There are 5 hidden switches. A switch that is on adds its own fixed numbers to the row, and there is some noise. The rows also spread widely along 2 directions, which tell nothing about the answers.
(in the rows, 128 means zero)
Some rows, each with its switches (1 for on, 0 for off) after it:
[ 61 111 121 140 189 127 188  73 133 197 135 101 121 155 117 143 145 126
  95  92 140 102  98  87 165 164 180 141] | 1 0 1 1 1
[ 77 109 139 126 177 114 187  91 166 200 154 131 138 144 151 128 137 125
 139 113 145  98 116  78 158 168 167 131] | 1 1 1 0 0
[ 71 102 125 134 172 132 187  88 146 184 156 126 138 148 140 150 146 126
 123  97 140 111 116  93 161 163 167 137] | 0 1 1 0 1
[ 67 119 130 129 184 111 175  87 147 191 140 124 133 140 129 126 133 127
 121  99 140  92 110  73 163 166 175 137] | 1 1 0 1 0
[ 55  87 139 132 207 108 189  89 167 187 168 153 130 142 170 147 133 104
 161  97 145  71 125  49 173 177 181 136] | 1 1 0 1 1
[ 68 111 133 140 182 135 186  86 141 194 146 127 142 145 133 136 139 123
 120 107 142 100 114  88 165 156 167 128] | 1 1 0 0 1
[ 62 103 131 135 192 125 196  77 146 198 146 115 124 155 137 146 140 116
 117 101 145  90 108  78 166 165 174 134] | 1 0 1 1 1
[ 74  94 129 151 181 110 170  88 134 174 154 128 128 140 139 139 147 122
 125 109 131  89 113  80 173 156 168 146] | 1 0 0 0 1
[ 76 116 130 130 176 117 183  88 160 202 145 123 140 146 137 128 139 132
 125 110 143 108 111  86 158 167 169 134] | 1 1 1 0 0
[ 78 119 133 136 171 123 171  90 139 191 139 120 142 136 125 120 139 135
 116 111 137 104 112  93 160 155 165 134] | 1 1 0 0 0
[ 74 100 130 148 177 122 175  87 130 182 148 121 129 141 132 137 143 125
 118 115 131  94 112  93 169 152 165 139] | 1 0 0 0 1
[ 85 120 117 136 155 116 160  95 128 168 140 121 141 129 124 130 146 143
 109 101 126 111 112 103 160 152 161 145] | 0 1 0 0 0
[ 80 105 155 118 158 154 201  90 145 185 147 123 131 146 149 151 143 113
 138 130 145  93 134 111 152 152 155 115] | 0 0 1 0 1
[ 67  95 123 141 192 121 191  83 160 199 159 134 139 152 148 143 140 119
 131  96 144 103 110  74 167 171 175 135] | 1 1 1 0 1

New rows, each followed by its switches (1 for on, 0 for off):
[ 67 109 120 137 189  94 167  92 151 185 152 134 133 135 139 127 137 131
 124  92 134  87 108  62 169 173 181 151] | 1 1 0 1 0
[ 65  85 126 132 183 111 184  92 158 171 167 136 118 141 159 160 148 116
 146  96 139  77 118  67 170 175 176 152] | 0 0 1 1 1
[ 76  95 127 147 185 115 173  89 135 181 152 130 127 139 139 140 145 121
 127 115 132  88 111  81 171 159 167 146] | 1 0 0 0 1
[ 83 115 140 119 157 130 187  96 158 187 154 127 140 137 145 135 143 130
 139 111 142 105 124  97 153 161 161 127] | 0 1 1 0 0
[ 65 116 137 122 186 115 192  84 165 203 148 125 133 148 140 133 133 122
 131 102 147  93 114  72 160 173 175 131] | 1 1 1 1 0
[ 77 114 123 134 176 114 180  89 157 202 147 120 140 143 132 129 139 134
 120 103 141 110 108  85 161 166 171 137] | 1 1 1 0 0
[ 64 107 144 128 184 138 205  84 162 207 154 129 138 155 147 144 135 116
 134 113 153 100 120  84 161 167 171 118] | 1 1 1 0 1
[ 68  79 105 155 199  86 164  90 153 177 173 150 132 136 157 143 147 123
 140  88 128  89 106  50 177 177 181 162] | 1 1 0 0 1
[ 54 120 141 128 193 137 195  78 142 196 141 120 140 151 131 136 130 114
 115  99 146  88 115  83 164 160 174 124] | 1 1 0 1 1
[ 82 121 142 125 153 131 173  99 139 173 142 124 146 131 132 129 139 135
 131 116 133 104 125 105 154 148 156 128] | 0 1 0 0 0
[ 65  98 118 141 191 123 188  85 157 201 153 127 136 153 143 143 143 123
 124  95 145 105 105  75 168 169 179 139] | 1 1 1 0 1
[ 59 102 131 124 182 129 195  85 157 185 157 129 133 150 150 152 139 117
 131  90 146  94 116  75 165 172 175 130] | 0 1 1 1 1
[ 73  97 133 144 179 120 178  87 134 181 148 126 128 141 135 138 143 122
 124 117 133  89 117  88 168 154 168 140] | 1 0 0 0 1
[ 73  97 137 144 181 123 177  88 140 179 151 128 126 141 137 138 144 121
 129 118 133  90 118  86 165 152 167 138] | 1 0 0 0 1
[ 66 110 116 151 183 124 177  79 125 189 139 118 140 147 119 133 141 130
  97  92 134 110 100  92 168 156 174 139] | 1 1 0 0 1
[ 68 100 111 151 189 116 171  85 136 183 148 129 139 144 132 137 142 129
 114  89 133 105 101  78 173 162 174 147] | 1 1 0 0 1
[ 56  88 123 138 208  97 179  88 162 183 170 148 127 145 162 146 139 114
 146  88 138  75 114  43 178 179 185 148] | 1 1 0 1 1
[ 79 100 131 136 162 136 187  88 136 176 148 116 126 142 137 149 150 127
 120 115 136 103 117 104 157 153 159 135] | 0 0 1 0 1
[ 73  94 121 148 183 118 182  83 147 192 155 122 127 147 138 144 147 126
 121 105 137 102 106  80 169 162 172 145] | 1 0 1 0 1
[ 63 106 116 151 190 115 170  78 122 179 139 111 123 145 118 140 145 129
  97  91 131  91 100  80 172 159 178 152] | 1 0 0 1 1
[ 67 130 132 130 179 122 175  84 135 195 130 110 141 144 114 120 130 134
 100  98 140 100 107  89 160 161 171 133] | 1 1 0 1 0
[ 79 110 114 145 180  96 160  92 139 182 148 128 138 133 128 123 144 138
 117  97 127 102 105  78 166 160 172 153] | 1 1 0 0 0
[ 67 104 121 141 189 130 188  82 148 201 150 122 137 155 133 141 140 126
 114  96 143 109 103  83 165 166 174 136] | 1 1 1 0 1
[ 81 127 133 125 149 140 185  90 143 190 137 110 145 139 121 132 141 138
 109 110 141 120 116 114 149 154 160 127] | 0 1 1 0 0
[ 93 112 117 142 147 109 151  96 115 158 140 117 131 124 117 130 151 145
 105 109 118 105 108 105 161 147 159 156] | 0 0 0 0 0
[ 75  92 120 153 181 111 168  89 130 177 153 126 129 140 137 140 149 128
 121 104 128  92 110  81 171 157 171 151] | 1 0 0 0 1
[ 70 116 143 118 166 119 175  96 149 174 152 132 135 133 143 134 134 124
 142 106 139  83 128  83 157 161 164 131] | 0 1 0 1 0
[ 91 116 135 128 149 122 163 100 124 163 140 117 134 126 125 130 146 138
 122 122 125  99 120 108 157 145 155 141] | 0 0 0 0 0
[ 68 114 152 123 167 148 190  88 126 172 140 114 130 143 128 144 138 119
 124 117 135  83 128 104 159 151 161 123] | 0 0 0 1 1
[ 81  99 124 139 164 131 181  87 136 174 151 120 125 144 132 148 151 130
 118 106 132 104 112 101 162 156 163 142] | 0 0 1 0 1
[ 65 101 117 142 188 124 188  80 154 200 150 123 135 155 134 139 144 129
 115  94 142 110 103  81 168 168 177 140] | 1 1 1 0 1
[ 78 118 124 139 172 110 168  91 138 189 140 120 143 136 121 123 142 138
 112 105 136 107 106  89 163 156 166 140] | 1 1 0 0 0
[ 67 108 113 150 186 129 187  80 142 202 143 116 138 156 122 140 143 130
  99  90 141 118  98  87 168 164 175 139] | 1 1 1 0 1
[ 60 109 131 130 180 131 183  89 136 172 147 129 136 144 137 148 139 121
 125  92 137  87 121  83 165 161 173 133] | 0 1 0 1 1
[ 87 100 111 146 173  93 166  90 149 186 154 124 126 134 137 132 150 138
 122 109 130 100 100  75 168 164 173 158] | 1 0 1 0 0
